The rows are grouped in 4 different ways at once. Each group adds its own fixed numbers to the row, and there is some noise. The rows also spread widely along 10 directions, which tell nothing about the answers.
Some rows, each with its group in each grouping after it:
-2	21	-2	-16	-6	-4	7	-12	-9	11	-16	-28	4	-2	8	14	-10	11	20	-11	-9	0	12	0	-9 | R Z_525 (1) (3)
10	2	-7	11	14	-1	21	-26	-10	30	6	12	-2	10	7	-13	-33	7	33	9	23	18	-25	8	10 | H Z_525 (3) (0)
0	-4	13	11	1	7	6	-1	11	4	8	-16	9	7	9	-3	2	-3	0	6	3	-1	5	7	18 | H Z_901 (0) (2)
-10	5	13	-8	0	-6	9	6	-8	7	-6	-3	1	3	15	-4	-9	-6	8	17	-7	7	6	-1	1 | R Z_901 (1) (2)
-8	-2	11	0	8	-3	3	1	5	2	9	3	1	4	12	-5	-7	-16	1	-9	-7	-3	-9	1	7 | B Z_932 (3) (0)
-11	-2	8	1	11	0	5	5	13	10	16	4	-3	4	-2	-6	-2	2	1	-1	-1	0	-12	-4	6 | B Z_932 (2) (1)
-7	1	11	-10	-3	-3	3	4	10	12	19	-12	6	1	-10	8	8	-7	-1	0	-8	4	-12	10	-8 | C Z_932 (0) (3)
-16	1	2	2	19	6	5	7	14	10	12	26	-6	-7	-1	-5	-5	11	3	-8	-2	-15	-17	-24	2 | A Z_901 (2) (1)
-14	-6	10	3	9	1	2	11	4	4	14	5	-3	2	0	-6	-3	-4	2	7	0	1	-13	-3	5 | S Z_932 (3) (1)
-12	3	4	-11	5	5	-5	8	3	4	1	-2	-1	2	-4	-6	0	-15	3	2	3	-8	-11	3	-10 | A Z_901 (2) (2)
-6	22	16	-14	2	0	-4	-3	-15	12	-15	-25	2	10	-5	-15	-3	19	18	15	0	-3	4	-1	-17 | C Z_932 (3) (3)
-7	7	-1	-14	-9	-4	1	-2	2	8	6	-13	7	-12	0	25	0	-3	9	-14	-11	-5	-1	0	-9 | S Z_901 (3) (3)
-1	-15	12	10	9	11	-7	5	19	-15	10	-27	6	22	6	-16	13	-23	-12	0	8	-7	-5	16	15 | H Z_525 (0) (3)
-8	-12	1	8	9	12	-3	7	11	-4	14	-6	-3	5	4	3	5	-15	4	-6	9	-3	-13	4	7 | S Z_525 (3) (3)
0	16	-4	-7	6	2	12	-16	-2	19	1	-1	6	-1	-8	-16	-7	-1	6	-8	8	-9	-14	7	-7 | R Z_901 (1) (2)
-14	-2	13	-17	0	-19	-3	13	2	-1	13	-7	5	15	3	-8	-4	-21	-11	7	-20	7	-12	3	-6 | B Z_525 (2) (1)
8	9	3	-17	-7	-7	-6	-9	-3	4	-7	-42	12	22	1	-14	-10	-18	6	5	6	4	-8	28	-5 | C Z_525 (2) (0)
-5	1	7	8	18	5	12	-1	10	8	3	-7	-3	7	4	-16	1	10	9	14	11	-4	-3	0	11 | A Z_901 (1) (1)
-1	-5	15	4	-6	0	0	12	17	4	13	-31	10	10	8	11	7	12	0	9	-6	4	10	2	16 | H Z_932 (2) (0)
15	13	-6	-7	-6	10	-3	-34	1	13	-3	-36	11	12	-5	-14	-13	-11	5	-20	23	-7	-2	29	1 | S Z_525 (2) (3)
8	8	-12	-2	8	0	17	-20	4	22	7	-12	4	4	-8	-8	-14	9	19	-4	13	-4	-20	12	5 | S Z_932 (1) (0)
-6	14	-3	-12	6	1	5	-14	-6	9	-8	-13	-3	3	-4	-6	-7	-3	16	-12	5	-7	-6	8	-16 | S Z_525 (1) (3)
-3	9	1	-15	0	-2	0	-3	-11	13	1	12	1	6	-9	-21	-19	-1	5	-1	6	-12	-19	0	-18 | H Z_525 (1) (0)
-20	18	30	3	20	-4	5	3	-1	4	1	-5	-1	10	6	-22	12	12	1	7	-15	-1	7	-16	-5 | A Z_932 (3) (2)
4	16	7	-1	1	0	2	-16	7	7	1	-32	14	4	4	-5	6	0	1	-14	2	-12	4	13	0 | R Z_901 (3) (0)
4	4	8	-1	0	4	5	-7	5	12	2	-25	9	9	-2	-6	1	9	10	11	8	-2	0	10	2 | H Z_901 (0) (3)
-1	16	1	-5	9	6	0	-13	-1	8	-8	-3	5	0	2	-14	-11	3	11	-13	5	-21	-11	-4	-5 | C Z_901 (3) (0)
-21	18	16	-18	14	-7	1	-1	-6	-7	-18	-11	-8	7	12	-11	2	-12	8	-14	-19	-11	7	-5	-24 | B Z_525 (1) (3)
-5	-7	-5	7	12	1	10	3	12	7	18	6	-1	5	-1	2	-6	2	11	-2	1	-2	-26	-4	6 | S Z_525 (0) (0)
-17	2	10	-8	16	9	-4	6	-7	-9	-27	-4	-14	9	14	-21	-22	-12	18	7	5	-6	-1	-3	0 | H Z_932 (2) (1)

New rows, each followed by its group in each grouping:
-1	-7	2	-4	-4	6	-1	2	5	4	-3	1	0	2	18	4	-19	-13	10	-2	6	-5	-2	3	13 | B Z_901 (2) (0)
-18	-3	1	3	15	15	1	10	17	-6	-1	-2	-6	-5	3	8	9	-10	10	-15	1	-14	-9	-6	-2 | H Z_901 (2) (2)
2	11	6	-2	-3	-2	1	-11	2	5	6	-36	15	8	2	3	3	-10	1	-8	-3	6	-1	17	3 | C Z_525 (3) (2)
-10	-9	10	7	8	9	1	13	6	7	16	33	-1	1	2	-15	-9	2	-5	6	1	-15	-15	-21	12 | B Z_901 (0) (2)
-1	1	4	2	9	1	11	-6	13	11	14	-7	6	2	-2	-1	3	7	-1	-10	-5	-6	-7	-2	8 | H Z_932 (1) (3)
-7	7	-20	0	8	9	11	7	3	29	21	34	-5	-17	-21	17	-13	34	19	-6	5	-10	-28	-28	-5 | A Z_525 (1) (2)
2	7	-12	-14	8	-9	16	-13	-5	21	4	-3	2	4	-8	-5	-19	8	20	5	-1	4	-23	1	-2 | S Z_932 (1) (3)
-2	0	-5	2	4	-3	9	-7	4	14	16	-6	5	-1	-2	10	-11	0	11	-6	3	7	-17	5	5 | H Z_525 (3) (1)
1	11	-5	-4	7	-2	9	-19	7	8	-2	-31	6	7	9	7	-7	-12	14	-16	-1	10	-2	16	6 | A Z_525 (2) (2)
-7	0	-3	3	4	4	6	3	9	11	13	-12	-1	3	-5	12	3	3	14	0	4	8	-11	3	0 | S Z_525 (2) (2)
-2	-4	-14	-8	-2	-5	7	4	6	12	9	1	2	-5	4	26	-21	2	18	-9	-7	4	-20	-6	4 | H Z_525 (2) (0)
9	5	-16	-15	1	-3	12	-21	-11	27	-5	2	1	4	-3	-6	-35	-12	31	6	22	8	-28	21	-8 | H Z_901 (2) (0)
-12	10	16	9	13	10	8	-11	9	9	-2	3	-3	-1	18	-7	-8	1	6	-18	-5	-3	13	-11	16 | A Z_932 (2) (2)
-12	12	1	-25	-6	-2	-8	5	-13	-5	-17	-18	6	-3	2	3	-11	-24	10	-3	-9	-9	-8	7	-16 | C Z_901 (3) (2)
1	1	15	-2	-9	4	4	-7	-9	20	5	4	-1	6	10	-8	-17	-1	7	13	13	10	12	9	7 | A Z_525 (1) (3)
-8	-7	-8	5	9	13	-4	14	9	2	15	22	4	-7	-4	-2	-5	1	-4	-6	2	-22	-26	-23	13 | R Z_901 (3) (2)
-15	0	8	-8	5	7	1	10	-3	3	-4	15	-8	-6	9	0	-12	-4	7	-4	-5	-8	0	-13	0 | R Z_932 (1) (3)
-7	-9	0	14	5	6	5	8	14	6	27	-4	4	0	-2	15	10	4	2	-3	2	3	-12	-5	14 | S Z_525 (3) (2)
1	6	-4	-7	-1	0	1	-12	12	-4	0	-28	12	0	9	3	-9	-16	-8	-29	-8	-12	4	10	15 | A Z_525 (1) (1)
-1	14	-5	-7	6	3	7	-13	3	17	-3	-11	5	-1	-1	-1	-9	2	16	-6	5	-3	-7	3	-2 | A Z_901 (2) (2)
-9	2	13	-12	0	-18	4	6	1	10	16	-4	7	12	1	-6	-7	-4	-5	10	-18	13	-13	-3	-3 | C Z_525 (2) (1)
-5	-2	9	2	15	8	-1	-6	7	1	7	-2	1	7	2	-18	-1	-18	-1	-9	5	-7	-15	5	5 | C Z_932 (3) (3)
-12	8	9	-10	7	4	-4	5	-8	2	-9	-14	-6	7	-3	-10	-2	2	16	10	5	-4	-6	1	-13 | S Z_932 (3) (3)
-11	3	19	6	4	0	6	3	11	7	18	-5	1	4	3	0	8	-1	-4	-2	-4	5	1	2	2 | R Z_525 (0) (1)
-12	-2	10	5	21	-9	16	-2	5	8	11	5	-5	6	9	-5	4	-2	13	7	-7	8	-14	-7	1 | S Z_901 (3) (3)
-15	-2	-1	10	12	9	0	18	13	5	25	5	-2	-4	-14	11	17	14	4	-5	0	-9	-20	-17	-3 | S Z_525 (3) (2)
-6	2	6	4	5	5	13	-6	12	12	8	-9	0	-8	3	7	1	1	8	-7	4	-2	0	7	6 | C Z_901 (1) (1)
-6	3	13	1	4	-3	10	-6	7	8	0	1	1	2	24	-2	-11	-5	7	-5	-6	3	6	-4	12 | R Z_901 (2) (0)
6	5	-8	-14	-1	1	0	-8	-2	18	3	-6	5	9	-15	-17	-15	-3	13	9	21	-9	-26	15	-11 | S Z_901 (2) (0)
-17	12	6	-20	0	-5	6	3	5	6	4	-23	-3	-8	-11	17	16	-8	9	-13	-10	-2	-2	13	-27 | S Z_932 (1) (3)
-14	-9	-5	1	15	5	-5	21	4	-6	12	12	-2	4	-1	-3	-3	-12	1	2	-4	-9	-26	-15	5 | A Z_525 (3) (2)
-17	6	0	-10	18	8	3	1	12	4	8	0	-8	-5	-13	2	9	-17	11	-19	1	-11	-22	7	-19 | A Z_932 (0) (3)
4	18	4	4	5	4	6	-22	2	18	5	-28	5	7	-4	-5	5	1	15	-12	18	2	-4	24	-10 | R Z_525 (3) (0)
-2	4	7	3	4	4	12	-5	7	20	6	-5	-2	0	8	7	-12	13	20	1	4	8	-3	-2	10 | C Z_932 (2) (0)
-9	7	-2	-7	14	-3	1	12	7	-8	-5	-24	7	8	-1	-1	-1	6	7	4	-19	-10	-12	-12	6 | A Z_932 (0) (2)
-2	-5	-8	6	8	8	5	6	12	0	6	0	1	-1	6	7	-9	11	9	-12	-2	-15	-11	-13	12 | H Z_525 (1) (0)
-6	4	-9	1	11	18	-3	-1	15	1	3	-22	-3	0	-16	7	12	-1	16	-17	15	-16	-16	11	-13 | H Z_525 (0) (3)
-8	7	1	-8	5	-1	9	-8	-6	19	6	4	-4	-4	-4	4	-11	-1	20	-3	3	6	-15	3	-9 | S Z_932 (3) (3)
-2	-5	8	-2	-4	-4	6	2	19	16	35	-7	11	0	-8	13	9	-5	-10	-3	-8	5	-10	7	8 | A Z_932 (0) (3)
-11	-14	10	11	-9	9	7	10	20	9	31	0	-5	-9	6	33	10	-15	8	-9	6	11	-1	16	6 | S Z_525 (0) (0)
-13	0	-10	-16	4	-13	6	8	10	-1	12	-14	6	0	1	21	1	-26	3	-14	-22	11	-22	4	-5 | R Z_525 (2) (2)
-12	2	3	-9	13	-2	4	6	11	6	8	8	-2	-1	-3	-4	0	-7	7	-6	-5	-11	-24	-6	-11 | C Z_901 (2) (0)
-3	10	-3	-14	-5	1	2	-5	-6	20	8	8	0	-4	-9	4	-19	-7	16	-6	9	-2	-19	11	-18 | A Z_525 (0) (0)
-14	7	14	-3	-3	3	1	-1	6	-5	1	-31	2	3	8	10	10	-24	4	-14	-6	4	10	20	-6 | S Z_525 (0) (2)
-8	2	12	-4	-2	1	5	-4	5	3	4	-9	3	-1	8	-5	-10	-8	-4	-9	-5	-4	7	4	11 | S Z_932 (1) (1)
-11	-13	6	0	2	10	-7	15	16	-3	16	-1	-2	4	1	8	6	-14	-4	-8	1	-4	-9	-2	2 | H Z_525 (2) (3)
5	21	-11	-4	-2	9	3	-22	-10	32	3	2	5	-7	-17	3	-17	30	23	-15	16	-9	-13	-7	-14 | H Z_525 (3) (3)
-2	7	0	-8	-6	5	-5	-3	2	7	0	-17	4	3	0	7	-7	6	8	-10	1	-6	2	-2	-2 | S Z_525 (2) (3)
-2	-2	1	5	1	10	8	-8	16	20	29	7	2	-7	-9	13	4	-5	3	-19	6	1	-17	6	0 | C Z_525 (0) (3)
-12	-7	-5	-22	-8	9	-17	26	-3	-11	-3	9	5	-4	-9	-6	-11	-20	-10	0	-3	-30	-18	-8	-8 | H Z_901 (1) (2)
2	-15	7	5	-14	2	7	6	6	19	28	7	4	0	2	13	-8	-6	1	9	11	13	-6	13	10 | H Z_525 (1) (0)
-16	5	12	1	0	-2	10	3	-3	9	4	10	0	-11	19	17	-14	8	10	-8	-22	6	8	-22	14 | S Z_932 (3) (2)
-16	8	32	-5	0	-9	1	9	9	-10	3	-30	3	11	14	-1	22	-10	-10	-5	-20	-2	21	9	-11 | H Z_525 (1) (0)
-9	13	7	4	-1	2	9	-9	0	25	18	4	-1	-9	-7	10	-2	19	13	-9	6	4	-2	-3	-9 | S Z_525 (3) (1)
-13	10	6	-13	-13	4	-4	1	-3	15	10	8	1	-8	-6	9	-7	-6	0	-16	-4	-2	-1	-2	-16 | S Z_525 (2) (2)
-4	13	6	-14	0	-8	-2	-3	-6	7	2	-10	10	4	1	-10	-10	-7	0	-6	-8	-8	-11	2	-7 | R Z_932 (3) (0)
-6	2	7	1	3	1	13	-10	9	9	7	-13	0	-1	11	13	2	-6	9	-15	-5	7	8	8	2 | H Z_525 (1) (3)
0	-4	-4	0	-4	11	3	8	7	12	10	-1	6	-4	-5	4	-4	5	4	9	9	-9	-10	-2	10 | C Z_901 (1) (2)
-15	15	16	-14	-12	1	-7	5	-8	7	-4	-11	3	-10	5	11	-8	0	3	-9	-10	-5	15	-3	-7 | R Z_932 (3) (1)
-12	15	23	0	10	-3	6	-9	-6	3	-8	-22	2	10	11	-15	1	-6	8	1	-8	7	10	7	-4 | H Z_932 (3) (2)
-3	15	-18	-6	20	4	11	-18	5	24	5	5	-5	-2	-14	1	-11	13	27	-18	9	-4	-28	-5	-14 | A Z_525 (2) (3)
-5	12	2	-10	5	-1	1	-4	-7	9	0	-6	8	2	-4	-10	-12	-1	4	-4	-7	-5	-15	-5	-2 | C Z_932 (3) (2)
-10	6	4	5	7	4	2	5	-2	4	4	-9	0	4	1	3	0	10	14	3	0	0	-6	-8	1 | S Z_525 (3) (2)
-6	-7	9	1	3	3	5	10	9	8	6	-5	-3	5	10	7	-8	-2	13	9	1	9	-6	1	12 | C Z_932 (2) (0)
-6	10	10	-12	2	-8	4	-8	-9	1	-10	-14	2	11	15	-11	-16	-24	10	-3	-5	4	-4	14	-7 | R Z_525 (0) (0)
-8	10	8	0	0	-11	23	-16	-8	41	28	22	-3	-9	-7	11	-14	8	21	1	5	30	-15	7	-15 | H Z_525 (3) (1)
-1	-2	2	-7	-10	3	-3	0	4	4	8	-8	6	2	4	6	-6	-9	-6	-12	-3	-9	3	4	4 | B Z_525 (1) (3)
-1	-9	-10	-4	6	2	6	3	-1	17	15	5	0	1	-10	6	-14	-2	19	12	11	8	-31	5	1 | H Z_932 (3) (3)
-8	11	3	-21	4	2	3	-4	-7	9	-12	-7	-4	-1	-4	-8	-5	-15	16	0	6	-8	-10	12	-22 | C Z_901 (1) (3)
1	11	0	4	12	6	2	-14	13	3	1	-28	8	12	3	-10	2	-3	2	-16	2	-5	-2	5	11 | A Z_525 (2) (2)
-24	-17	14	3	18	6	1	27	14	-6	12	16	-15	3	8	-4	2	-18	1	9	-1	5	-14	-7	8 | R Z_932 (2) (1)
-19	4	7	-1	13	-8	12	4	8	12	19	2	-4	-6	-5	9	6	3	10	-4	-11	7	-15	-4	-7 | S Z_932 (3) (1)
-6	4	-3	-10	7	6	-8	7	8	-11	-11	-26	8	6	4	-3	-7	-7	1	-10	-13	-15	-8	-7	11 | C Z_932 (2) (2)
-10	6	0	2	9	5	4	8	7	6	8	-10	-2	2	-8	4	11	10	8	-2	1	-7	-6	-2	-8 | B Z_525 (1) (2)
-11	7	4	-11	5	9	-7	3	2	2	0	-1	-4	1	-6	-7	2	-8	1	-11	5	-17	-5	1	-15 | A Z_525 (1) (3)
1	0	-10	0	1	2	14	-13	4	11	3	-9	0	-5	12	19	-15	1	18	-15	-2	5	0	1	13 | S Z_525 (1) (3)
-3	18	-5	-3	11	13	3	-9	4	14	-1	-16	1	0	-17	-7	-1	9	17	-8	12	-12	-14	5	-9 | A Z_932 (0) (2)
-8	3	13	-2	-1	18	-6	4	-11	17	-3	6	-10	-1	-5	-7	-5	3	21	19	29	-2	-3	7	-14 | C Z_901 (3) (3)
-3	16	0	-1	-1	10	7	-8	6	20	4	-12	5	-9	-9	11	2	15	17	-6	9	-8	0	4	-7 | A Z_901 (0) (2)
2	-6	9	-8	-15	6	-4	5	4	2	1	-16	9	0	10	7	-5	-7	-4	5	0	-7	11	5	13 | C Z_901 (1) (3)
-11	16	11	-3	0	-3	7	3	10	18	20	5	3	-8	-6	13	10	24	0	-15	-14	-10	3	-15	-13 | A Z_525 (1) (0)
-21	-2	19	-4	11	-3	2	9	19	-19	5	-16	0	1	12	-7	18	-28	-17	-16	-19	-15	5	3	1 | S Z_901 (1) (1)
-1	1	-7	7	7	12	14	2	12	31	24	-13	-5	-3	-33	8	11	26	23	17	32	7	-21	19	-12 | H Z_932 (1) (1)
-12	-3	1	-11	-7	11	-7	23	4	-2	-2	-14	-3	-7	-7	15	-3	4	7	4	2	-12	0	-1	-2 | H Z_932 (1) (1)
-11	-11	9	1	-4	6	-3	10	9	7	19	16	-1	-2	2	3	-11	-11	-6	-8	1	0	-8	-4	6 | H Z_525 (2) (1)
-4	1	-4	-2	11	9	8	-5	5	5	-5	-10	-4	-2	5	2	-7	-5	16	-9	7	-4	-6	5	7 | R Z_932 (1) (3)
-8	8	24	-4	-19	-5	6	3	0	18	13	-4	4	-5	12	23	-4	3	8	0	-13	14	16	3	-3 | C Z_525 (0) (0)
2	8	-5	3	13	4	17	-19	2	22	5	4	-3	2	0	-4	-18	1	27	-7	13	5	-22	9	-1 | C Z_525 (0) (0)
-7	1	8	-3	1	4	0	10	6	13	11	9	-1	0	-6	-2	-1	5	7	7	5	-12	-13	-3	-9 | B Z_901 (0) (0)
-3	11	-10	-15	6	1	8	-11	-8	9	-14	-8	-3	-3	4	6	-21	-3	25	-12	-3	-2	-11	0	-8 | C Z_525 (1) (3)
-14	11	-9	-5	11	4	4	3	10	-8	-5	-21	0	-6	-1	13	8	2	10	-25	-13	-17	-5	-7	-7 | S Z_525 (1) (2)
